Each cloud of rows lies close to a flat space through zero, with a little noise off it, and is much wider in some directions of that space than in others. After each cloud: how many dimensions does that space have?
In the rows, zero is written as 128.

[[122 100 112 160 150 124 126  94  97 160 128  98  78 177 144 114 191 135
  146 162]
 [102 133 150 148 104 104 120 142 121 150 132 111 149 133 148 148 155 133
  127 116]
 [143 144 149 110  95 124 142 130 126 127 120 122 128 122 117 123  68 142
   66 206]
 [136  94 189  70  99 120 124 221 183 157 106 125 227 139 125 164 156 106
  104 162]
 [145 148 136 118  64 149 101 133 112 140 157  85 116  80  99 166 129 119
   90 124]
 [ 81 159 120 163 170 100 138  79 101 120 175 118  84 107 126 123 164 104
  118 122]
 [121 100 180  92 153 152 130 129 139 170 136 150 119 122 106 172 185 120
   68 171]
 [118 167 163 173 103 102 150 137  92 141 138 101 123 129 147 123 105 145
   84 147]
 [147 104 166 104 146 148 154 144 152 125 107 178 133 140 118 164 115 130
   72 168]
 [ 73  81 118 155 150 105 128 104 152 122 140 135 123 171 155 154 228 102
  133 123]
 [106 107 125 179 164 119 158 105 131 101 134 148  94 176 166 118 166 125
  119 126]
 [132 187 152 179 164 123 172 117  93 129  88 170  84 161 153 123  54 161
  122 139]
 [106 179 130 145 149  94 150 119 106 129 125 117 113 139 140  83  82 139
  136 163]
 [111 162 130 169  96 103 151 117 128  83 136 130 118 121 145 142  83 125
   83 130]
 [139 109 160 144 107 124 165 111 127 120 110 155 120 148 143 136  93 155
   44 191]
 [152 136 146 119 117 158 121 128 106 140 146 120 118  82 105 140 116 134
   98 117]
 [125  96  92 152 104 131 113  84 120 111 139 127 107 121 130 145 156 129
  128  95]
 [ 74 153 139 143 142 123 131 122 155 115 150 136  92 149 139 163 177 105
  114 126]
 [152 115 109 134 112 135 116  69  82 146 100 137 105 114 113 147  92 160
  125 138]
 [124 116 133  75 169 133 110 134 128 169 122 137 162 102 102 115 144 124
  169 127]
 [ 92 144 111 178 149 102 125  78  83 143 154  97  82 134 134 130 177 116
  137 129]
 [145 158 129 138 130 131 112 135  90 156 129 108 128 104 106 153 126 120
  163  91]
 [178 134 156  96 126 112 142 212 139 138  78 133 212 138 121 133  65 121
  137 158]
 [124  55 148  83 144 145 117 112 148 153 139 152 151 105 109 148 199 121
   98 137]
 [195 128 128  91 127 137 120 167 103 140 123 104 170  94  86 120  86 108
  137 142]
 [115 114 114 118 186 109 124  90 102 148 113 152 143 118 121 107 129 136
  173 119]]
	11

[[170 168 166 144 167 141 146 133 107 120 134  86  99 171 130 103 126 103
  130 136]
 [ 91  69  27  80  83 164 143 140 174 176 157 187 149 111  99 143 183 151
  118 130]
 [108 116  88  94  86  92 120 118 153 139 102 146 173  74 115 183  76 141
  168 115]
 [110 146 129 135 148 107 138 179 117 110 158 119 123 124 159  74 109 114
   83 120]
 [102 129 133 139 140  97 108 159 125 112 141 120 116 115 152 112 118 133
   95 123]
 [150 136 138 110 148 156  98 139 143 126 107  85  94 141 141 140 117 117
  105 100]
 [ 91 136  52  86 130 175 114 130 162 150 119 143  99 131 117 151 144 163
  116 127]
 [105 175 103 115 159 147 125 142 134 126 135 108  91 149 133 114 121 136
  116 140]
 [105 146 148 142 151 112 125 144 100 137 149 127 111 117 126  92 109 136
  125 131]
 [144 118 186 155 160  97 106 158 130 109 151 117 136 141 129 126 153 109
  117 131]
 [138 131 124 116 115 153 112 136 166 129 137 130 109 155 110 136 165 136
  142 132]
 [143 135 152 143 131 126 135  94 131 126 127 140 148 151  99 153 156 128
  176 159]
 [130 138 153 128 144 147 102 142 136 102 124  93 109 143 162 108 130 108
   89 115]
 [133 108  92 110 115 127 151 138 165 156 155 192 170 137  69 164 179 146
  173 147]
 [117 151 128 130 144 126 136 116 105 127 114 120 128 118 136 123  94 129
  129 129]
 [139 151 138 120 126 146 135 138 141 121 137 128 128 145 123 110 130 119
  138 128]
 [ 89 133 105 120 129 116 109 150 131 117 122 134 118 104 153 121 104 147
   93 113]
 [109 155  37  71  48 146 140  73 172 135  78 129 139 105 115 185  76 152
  193 136]
 [121 149 117 128 156 133 117 117 114 132  97 127 104 126 128 153 106 155
  126 120]
 [159 123 159 143 125 143 129  99 117 118 106 116 129 143 135 135 135 116
  132 125]
 [ 85 154  60  63 102 172  77 108 170 147  82  95  79 102 130 167  77 159
  138 104]
 [115 105  44 108 110 133 203 175 141 170 187 222 166 126  83 101 174 154
  131 140]
 [ 92 135 158 146 147  91  88 147 130  96 126 143 140 109 144 132 116 142
  111 124]
 [114 121 117 115 111 140  90 104 141 113  89  95 109 114 160 151 106 129
  107 112]
 [172 108 179 150 122 132 128  95 120 119 111 131 149 145 118 149 153 114
  151 130]
 [114 139 163 146 167 117  86 137 115 111 119  97  94 129 150 126 119 132
   99 120]]
	11

[[101 123 142 147 124  82 168 130 113 116 100 111 106 155 132 135 144 104
  132 178]
 [158 126  72 158 109 159 142 137 128 142 121 121 173 137 171 130 118  84
  190 155]
 [131 102 234  47 129 127  76 109 156 143 132 109 106 124 156 109  49 138
  139  86]
 [151 139 169 163 100 119 174 168 142  69 110  82 112 232 128  82 141 144
  138 170]
 [151  76 184 167 101 145 179 157 110  64 152 126 152 156 163 102 187 146
  116  83]
 [120 111 166 170 129  94 148 189 177 112  80  92  77 142 116 108 148 121
  124 157]
 [134 135 149 108 132 103 116  94 134 150 181 122 143 135 133 114  99 148
  122  51]
 [136 123 112 172 115 157 194 102 119  79 155 145 136 150 106 127 171 157
  156 172]
 [100 163 154 154  93  16 143 138 124 100 153 131 105 189 156 157  65 178
  142 177]
 [126  97 132 117 148 178 178 109 134  66 125 188  94 122 148 138 174 103
  120 125]
 [109 162 171 139 132 155 143 100 130  59 108 131 125  79 144 152 203 147
   67 108]
 [143 135 139  98 144 142 147 136 151  88 104 124  96 182 145 101 155  82
  110 105]
 [132 150 100  50 116 220  43 151 146 102  88 159 139 103 171 153 108 106
  107 128]
 [124 106 131 102 128  84 123 141 155 114 135 143  82 129 129 118 115 113
  157 136]
 [122 144 133 110 117  97  75 144 198 134 143  88  94 129  88 102 103 149
  151 133]
 [ 97 144 243  37 116  95 119  72 158  58 122 101  53 142 109 100 148 147
  114 138]
 [111 122 136 113 154  88 121 138 142 142  94 148  82  97 146 160  93  94
  135 154]
 [148 117 160  97 165  42 101  91 105 219 137 133  73  28  66 119  70 130
  162 137]
 [171 174 134 128 192 155 110 112 152 180 104  98 119 102 100 109 110 103
  100  87]
 [ 82 121 131 116 161 146 111 105 127 153 113 171 126  47 148 190 116 126
   96 121]
 [109 119  82 142 129 127 125  99 177 167 149 111 146 125 127 137 106 105
  181 135]
 [193 187 117 112 110 140 112 155 120  78 119  99 141 184 146  84 176 108
   86  85]
 [156 168 145 125 161 192 144  42  96 160 135 126 184  94 164 150 103 119
  130  95]
 [103 137 147 104 151 146  81  98 100 223 117  73 167 100  83 116 115 128
   82  80]
 [ 99 119  87 143 140 152 116 191 121 156  55 142 129 108 144 164 140  83
   91 161]
 [104 201 140  87 113  96 128  42 181  52 127 124  82  94 159 160 155 117
  155 172]]
	13

[[130 151  88 181 101 168 113 104 109  94 101 160 111 132 146 137 148 152
  134 102]
 [125 142 112 160 116 108 142  96 135 104  90 146 118 145 160 138 134 131
  133 136]
 [115 140 178 124 149 102 159 168 154  77 129 105 130 108 173  67  88  82
  118 121]
 [127  97 157  66 147  64 141 133 161 174 156 117 148 120 123 102  99 128
  135 149]
 [108 146 116 136 119 138 125 130 117  94 113 142 128 123 142 111 121 118
  111 120]
 [ 63 117 146  24 143  57 128 169 126 132 144 140 170  86 144  37  54  96
   97 130]
 [142 145 111 169 116 195 113 118 101 118 115 127 119 142 110 175 162 134
  126 121]
 [118  98  79  97 108  51 119  71 131 190 118 180 140 150 119 138 136 177
  144 151]
 [ 81 134 158  70 148 163 112 208  81 110 162  99 150  83  98  82  92  64
   80 114]
 [120 135 124 161 113 122 150  89 141  65 106 142 116 154 145 133 153 114
   97 164]
 [170 143 110 193 112 165 136  75 146 125  95 129 106 161 139 196 166 164
  152 130]
 [134 130 127 158 121  68 158  87 167 111  98 148 118 149 178 120 121 137
  143 142]
 [127 111  87 111 113  97 122  66 136 172 106 157 141 155 118 167 140 167
  132 158]
 [151 143 121 192 116 203 118 129 100  93 128 119 100 139 107 168 175 126
  122 119]
 [165 139 138 151 133 160 132 122 150 144 125 105 121 131 129 159 136 148
  153 115]
 [135 163 107 182 117 236 101 155  74  91 119 120 108 122 107 162 155 121
  120  91]
 [112 126 111  92 117 135 115 114 122 140 124 143 148 129 112 135 124 140
  108 138]
 [ 97 116 177  68 153  79 138 188 139 118 169 111 143  88 135  38  75  84
  111 123]
 [119 117 169 106 140  71 157 140 166  94 144 118 129 123 155  74 104  98
  115 145]
 [130 120  79  96 111 122 106  84 129 194 113 160 150 135 112 157 130 192
  147 128]
 [ 95 137 152  76 146 116 132 174 126 119 130 114 152  93 139  82  74  95
  109 116]
 [126 107 139  74 129 123 124 119 142 146 155 121 147 130  96 127 131 131
  103 157]
 [126 132 183 118 148 158 140 175 133  88 156  82 125 112 117 107 119  77
   98 131]
 [106 129 126  86 128 115 120 135 129 132 130 140 150 110 134  94  99 129
  117 121]
 [140 116 118 130 133 116 124 120 122 170 129 123 125 137 116 160 137 141
  149 132]
 [ 84 125 160  58 150  25 162 137 170 122 113 132 165 107 183  59  52  98
  116 145]]
	7

[[109  94 196 100 127  91 136 151 136 168 180 131  92 143 121 120  88 145
  110 149]
 [100  93 166 125 166  93 113 147 132 131 125 114 125 149  93 124 117 126
  136 149]
 [127 133 130 120 171 122 139 113 124 155 151 147 148 115 127 115  78 170
  147  94]
 [137 117  84 120 115 156 183 102 147 144 114 153 123 136 130 110 125 103
  129 126]
 [119 133 101 128  79 119 133 110 158 139 105 133 147 104 200 148 177 128
  117 138]
 [102 133 138 134 173 110 110 111 109  92 100 104 158 136 138 113 175 131
  145 110]
 [153 130  92 113 144 142  95 145 112 155 109 138 107 118 138 161 163  28
  120 222]
 [109 113  90 132 100  91  71 118 113 150 118 134 137  95  99 138 120  59
  141 226]
 [114 145 123 121 120 103 139 185 138 125 115  91 135 122 192 125 138 128
  113 111]
 [146 120 121 124 144 178 118 141 126  71  82 130 159 133  80 120 192 121
  149 134]
 [125 141 142 130  62 111 148 105 143 148 143 107 174 135 161 130 159 187
   59 155]
 [148 127 125  98 116 114 130 132 134 122 122 101 144 120 151 133  98 141
  137 131]
 [149 125 129  84 118 133  88 101 120 127 153 105 143 105 112 132 102 129
  132 128]
 [117 148 133  97 116 117 117 126 115 115 163  93 131 148 140 122 105 141
  113 150]
 [130 130 133 144 116 117 129 147 115 136 113 122 126 141 130 139 147 142
  105 154]
 [159 176 119 119 140 144 102 145  86 125 135 114 108 113 186 140 171  67
  107 145]
 [139 133 115 136  92 151 166 114 128 132 150 179  83 111 143 124 107 145
  149  92]
 [157 143 109 150 133 133 150 133 106 158  89 150 116 129 172 152 163 141
  115 130]
 [130 122 158 155 128 122 135 125 154 109 131 123 140 125 117 121 122 112
  130 109]
 [150 112 139  90 150 131 118 127 127 147 122 113 119 143 127 144 111 150
  131 114]
 [122 118 123 137 179 144 136 123 139 106 164 131 123 118  99 135 118 100
  128 130]
 [144 162 101 127  95 149 127 127 142 112 110 113 138 123 191 149 181 104
  106 134]
 [119 134  80  61  94 197 112 138 131 102 110 123 141 161  84  91 158 124
  139 139]
 [128 116 139 154 112 123 165 124 150 136 157 120 115 134 108 124  96 121
   92 110]
 [123  97 130  91 113 128 140 156 124 112 102  88 143 137 115 107 177 141
   98 128]
 [127 109  94 156 139 141 162 139 155 112  80 138 148 108 149 154 185 168
  126  91]]
	16

[[136 115 130 101 107 165 173 140 160 160 126 123 116 109 156 128 184 146
  140 129]
 [109 130 156 101 105 155 142 136 158 134 119 126 140 125 141 116 141 139
  142 149]
 [ 94 138 145 128 147 113  96 121 101 144 111 115 148 101 126 137 122 109
  127 116]
 [185 137 151  95 102 131 123 125 127 108 154  97 140 105  94  87 119 135
  119 129]
 [ 91 101 147 110 136 162 128 117 194 145 180 129 134 164 138 121  87 122
  178 178]
 [130 141 112 141 104 116 110 145 123 117  94 158 134 132 146 115 133 129
  149 140]
 [123 159 106 134 121 116 124 169 112 120 101 151 144 138 139 149 118 100
  119 114]
 [118 116 141 167 122 125 131 141 121 155  97 143 127  99 148 108 170 147
  137 123]
 [150 126  71 143 145 133  93  91 115 145 118 178 118 106 184 162 136  97
  169 153]
 [126 121  75 137 153  76 124 135 125 106 100 132  72 174 124 119 121  82
   83 144]
 [101 119 103 195 172  83  96 120  86  96  95 164 150 142 121 174  98 106
  101 119]
 [142 151 161 109 118 148 159 106 142 126 154 105  72 175 113 107 109 161
  105 126]
 [107 163 176 138 101 173 124 151 147 106  96 173 164 130 175 146 147 186
  139 109]
 [ 98 142 145 170 144 123 129 137 106 135 127 138 161 127 120 171 115 147
  120 115]
 [145 125 114 108 141 115 102 147 141 137 157 107 140 111 112 113 134 111
  126 149]
 [ 87 104 105 160 137  93 132 165 144 122 137 133 148 175 106 136  96 112
  132 159]
 [107  99  87 149 121 105 129 173 133 108  99 145 132 153 128 127 148 128
  128 102]
 [138 121 112 167 178 103 100 148 109  99 148 141 137 137 103 129  76  79
  103 108]
 [116 138 173 145 136 130 131 119 145 127 177 115 188 126  89 162  93 161
  119 193]
 [108 136 117 146 118 112 133 157 111 137 116 132 128 157 121 125 105 116
  140 101]
 [149 105 126 110 126 113 139 132 128 101 104 114 116 107 115  74 125  78
   97 127]
 [139 103 105 112 120 131 202 136 138 173 132 100  63 142 122  95 133  91
  128 115]
 [163  95 141 124 167 163 135 124 166 138 156 131  99  98 149  93 145 105
  121 138]
 [120 133  96 153 127  89 153 154 110 157 128 117 141 126 103 151 135 122
  119 149]
 [ 95 138 142 151  93 127 122 148 151 105 131 157 148 196 124 123  85 166
  167 147]
 [141 142 113 148 137 122 101 115  76 177 155 111 130 101 120 149 136 147
  163  88]]
	13

[[159 127 101 161 133  91  94  98 126 106 111  89 113 127 181 159 153 139
  111 127]
 [123 118 157 131 134 149 140 145 129 121 136  99 128 163 153 100 143 126
  157 117]
 [159 103 123 168 137 122 121  78 128 164 124 123 101 164 168 117 138 118
  130 145]
 [133 138  93 143 119 111 118 126 128 110 118 139 130  93 109 177 123 129
   91 145]
 [182 133 152 145 148  80  84  85 144  95 126  49  82 135 219 165 162 138
  115  88]
 [130 134 103 133 131 113 105  98 124 121  97 121 128 100 127 125 123 134
  141 132]
 [143 117 127 145 137 127 117 101 138 114  92  90  89 127 144 142 108 109
  147 149]
 [135 137 106 133 129 120 111 104 129 123  99 120 119 109 127 130 119 127
  138 137]
 [129  87 136 126 134 104 115 127 113  98 121 105 109 136 166 153 127 131
  139 128]
 [138 114 154 155 133 158 155 126 136 170 167 135 124 189 147  92 151 117
  131 132]
 [143 175  90 114 130 102  93 106 118 126  89 107 143 111 146 106 141 155
  130 115]
 [129  92 144 147 136 127 132 103 128 138 134 129 108 141 144 132 128 118
  142 132]
 [120 129  98 135 120 132 128 124 127 127 106 146 131 106  96 139 105 119
  125 155]
 [155 145  91 150 129 121  91  93 141 104  68  91  90 102 139 149 107 117
  131 163]
 [145 121  67 151 127  83 105  82 106 125  72 122 118 107 134 161 110 129
  119 164]
 [110 127 122 146 123 157 154 115 137 164 133 179 141 106  66 119 108 108
  128 148]
 [118 125 130 127 122 147 140 151 132 128 137 143 134 136 113 124 126 122
  127 139]
 [154 140  79 166 126 135 120  79 138 162  82 136 106 126 113 125 101 106
  120 184]
 [131  96 137 132 130 115 136 107 124 156 162 168 126 137 131 134 134 131
  112 121]
 [149 140  87 157 124 104  90  91 141 120 117 144 117  78 127 171 139 137
   90 141]
 [138 153 126  99 123 130 105 170 133  84 117  95 122 129 147 137 130 139
  119 128]
 [136 176 100 137 126 104 108 118 130 116 114 117 152  90 120 144 146 143
  108 112]
 [135 127 111 156 129 107 150 108 111 172 137 145 153 153 129 127 143 129
  107 127]
 [149 140  87 177 122 134 132  78 146 183 124 176 120 113  93 141 121 110
   90 167]
 [ 93 134 140 109 106 165 146 173 148 142 196 218 164  88  58 132 139 138
   93 120]
 [ 92 132 167 124 127 160 175 166 125 153 179 155 177 149  95  90 150 131
  139  95]]
	9

[[149 148 147 112 170 115 165  97 134  87 144 125 127 163 116 165  96 178
  142 148]
 [135 170 166 101 130  86 143 127  52 134  90 131  98 143 146 169 154 127
   97 164]
 [151 124 142 115  99 152  75  71 143  72 103 142 192 152 192 107  84 147
  105 130]
 [102 164 148  70  98 126 121  69 116 115  77 137 141 111 135 149 126 138
  146  95]
 [143 192 162 134 169 150 149 123 103 109 135 218 132 212 185 160 135 147
  151  58]
 [122 162 110 208  76 100  73 149 174 122  96  93 162 149 118 128 143 166
   92 193]
 [114 114  57 120 118 197 174 137 165 130 121 139  97  92 217 118 162 113
  155 148]
 [ 63 143 132 138  93  91 108 106 101  97 114  34 130 117  94 120 131 188
   96 121]
 [173 219  99  81 140 113 150  51  94 100 117 115 121 122 118  92 121 106
  101  56]
 [ 73 100 128  99 147 144 173 154 157 150 107  97 166 100 145 135 155 139
  175 115]
 [116 131 171  77 200 165 112 100 133  59 120 102 139 115 136 116  86 167
  115 149]
 [180 135 116 158 105  42 145 183 130 151 238 170 140 172 146 145  89 163
  174 101]
 [178 154  95 130 129 169  65 153 143 126 139 157  75 173  97 117 191 105
  179  73]
 [ 80 130 184 158  50 128 123  99 112 136 185  78 142 143 107 134 114 138
   77 196]
 [115 142 118 195 113 117 149 181 139 175 177 176 127 149 149 180 151 119
  121  95]
 [128 129  85 192 119  39 207 127 123 149 129 101 153 120  86 110 130 186
  144 141]
 [ 79 121 131 138 101 162 172 117 155 124 128  84 132 125 162 155 127 130
   98 176]
 [130  90 112 150 124 116 160 220 158 145 216 143 177 136 115 156 122 170
  102 143]
 [107 103  93 130 123 149 142 115 131  90 101  53 151  77 171 108 212 181
  156 179]
 [ 73  80  63 151  78 162  78 156 143 197 148 151 134 186 200 177 132 108
  149 176]
 [204 153  95 179  91  62 133 105 166 117 173  91 143 170 197  74  40  99
  114 151]
 [103 115 209 158 169  95  95 158 118 146 108 109 158 108 137 143 171 125
  171 137]
 [145 106 178 123 148 148  81 128 125  72  87  96 101 127 122  91 150 129
  146 128]
 [ 82 153 166  98 142 107 155 155 108 152 198 119 177 155  99 126 129 186
  166 139]
 [134 143  79 107 154 113 112  61 137  95  93  74 126  75 114 111 120 128
  132  88]
 [154 124 177  69 121 152 133  70  63 106 134 153 156 201  95 155 143 147
  125 108]]
	18

[[129 145 124 125 143 120 139 101 121 152 131 144 132 138 136 115 133 130
  151 148]
 [135 112 132 139 127 149 112 160 142 114 137 123 122 119 136 130 148 127
  112 105]
 [127 134 126 121 128 115 138 112 116 133 121 128 132 133 122 128 121 128
  134 141]
 [134 122 131 136 134 137 122 137 131 126 134 131 125 125 132 124 138 129
  121 118]
 [ 96 184  78  43 119 136 139 209 187 119 141 173 191 187 149 147 219 179
  236 194]
 [113 166 109  86 132 118 144 129 146 139 130 155 155 163 138 129 159 147
  177 173]
 [115 167 120  98 132  88 161  70 107 155 109 138 148 153 114 126  99 134
  162 172]
 [143 110 144 162 143 131 121 102 115 139 134 125 107 111 133 106 114 110
  100 106]
 [117 156 105  90 135 135 134 156 156 132 141 156 158 157 147 125 181 150
  181 163]
 [115 166 112  90 129 107 151 106 128 149 117 149 153 157 128 132 132 144
  172 173]
 [118 119 128 121 100 131 126 155 130  99 120 109 127 121 108 153 115 133
  113 121]
 [115 127 122 107 100 136 123 178 151  96 124 118 133 126 114 153 138 143
  133 126]
 [121 133 126 119 120 122 130 128 126 121 121 121 131 128 122 135 118 131
  126 132]
 [109 196  90  65 146 107 162 111 143 163 131 177 176 189 150 120 176 157
  221 205]
 [135  67 148 165  92 160  95 192 138  69 127  80  96  80 103 156 108 121
   53  57]
 [136 139 123 134 161 136 129 115 131 160 148 157 132 140 160  96 159 128
  152 141]
 [132  98 137 147 113 138 115 152 132 106 129 108 114 108 118 135 120 120
   98  98]
 [113 156 108  89 120 128 138 159 152 123 130 142 152 154 132 137 161 150
  171 158]
 [124 124 132 126 112 122 131 132 124 116 116 116 126 122 115 142 112 133
  117 121]
 [120 148 120 102 125 124 133 137 136 131 130 136 139 141 131 134 143 138
  150 143]
 [116 127 123 110 103 139 121 183 148  96 127 116 139 131 119 156 144 142
  131 125]
 [131 114 135 138 117 128 120 130 124 115 121 113 117 115 117 137 107 120
  103 111]
 [138 129 123 135 149 147 120 140 141 136 150 144 127 132 152 113 165 131
  139 127]
 [132 139 133 131 140 107 142  79 104 147 118 129 125 132 122 116 102 119
  127 139]
 [134 112 130 136 128 150 109 163 145 112 140 125 125 119 133 129 146 130
  120 106]
 [121 133 124 119 125 124 134 133 127 126 128 128 131 133 126 133 127 131
  137 136]]
	3
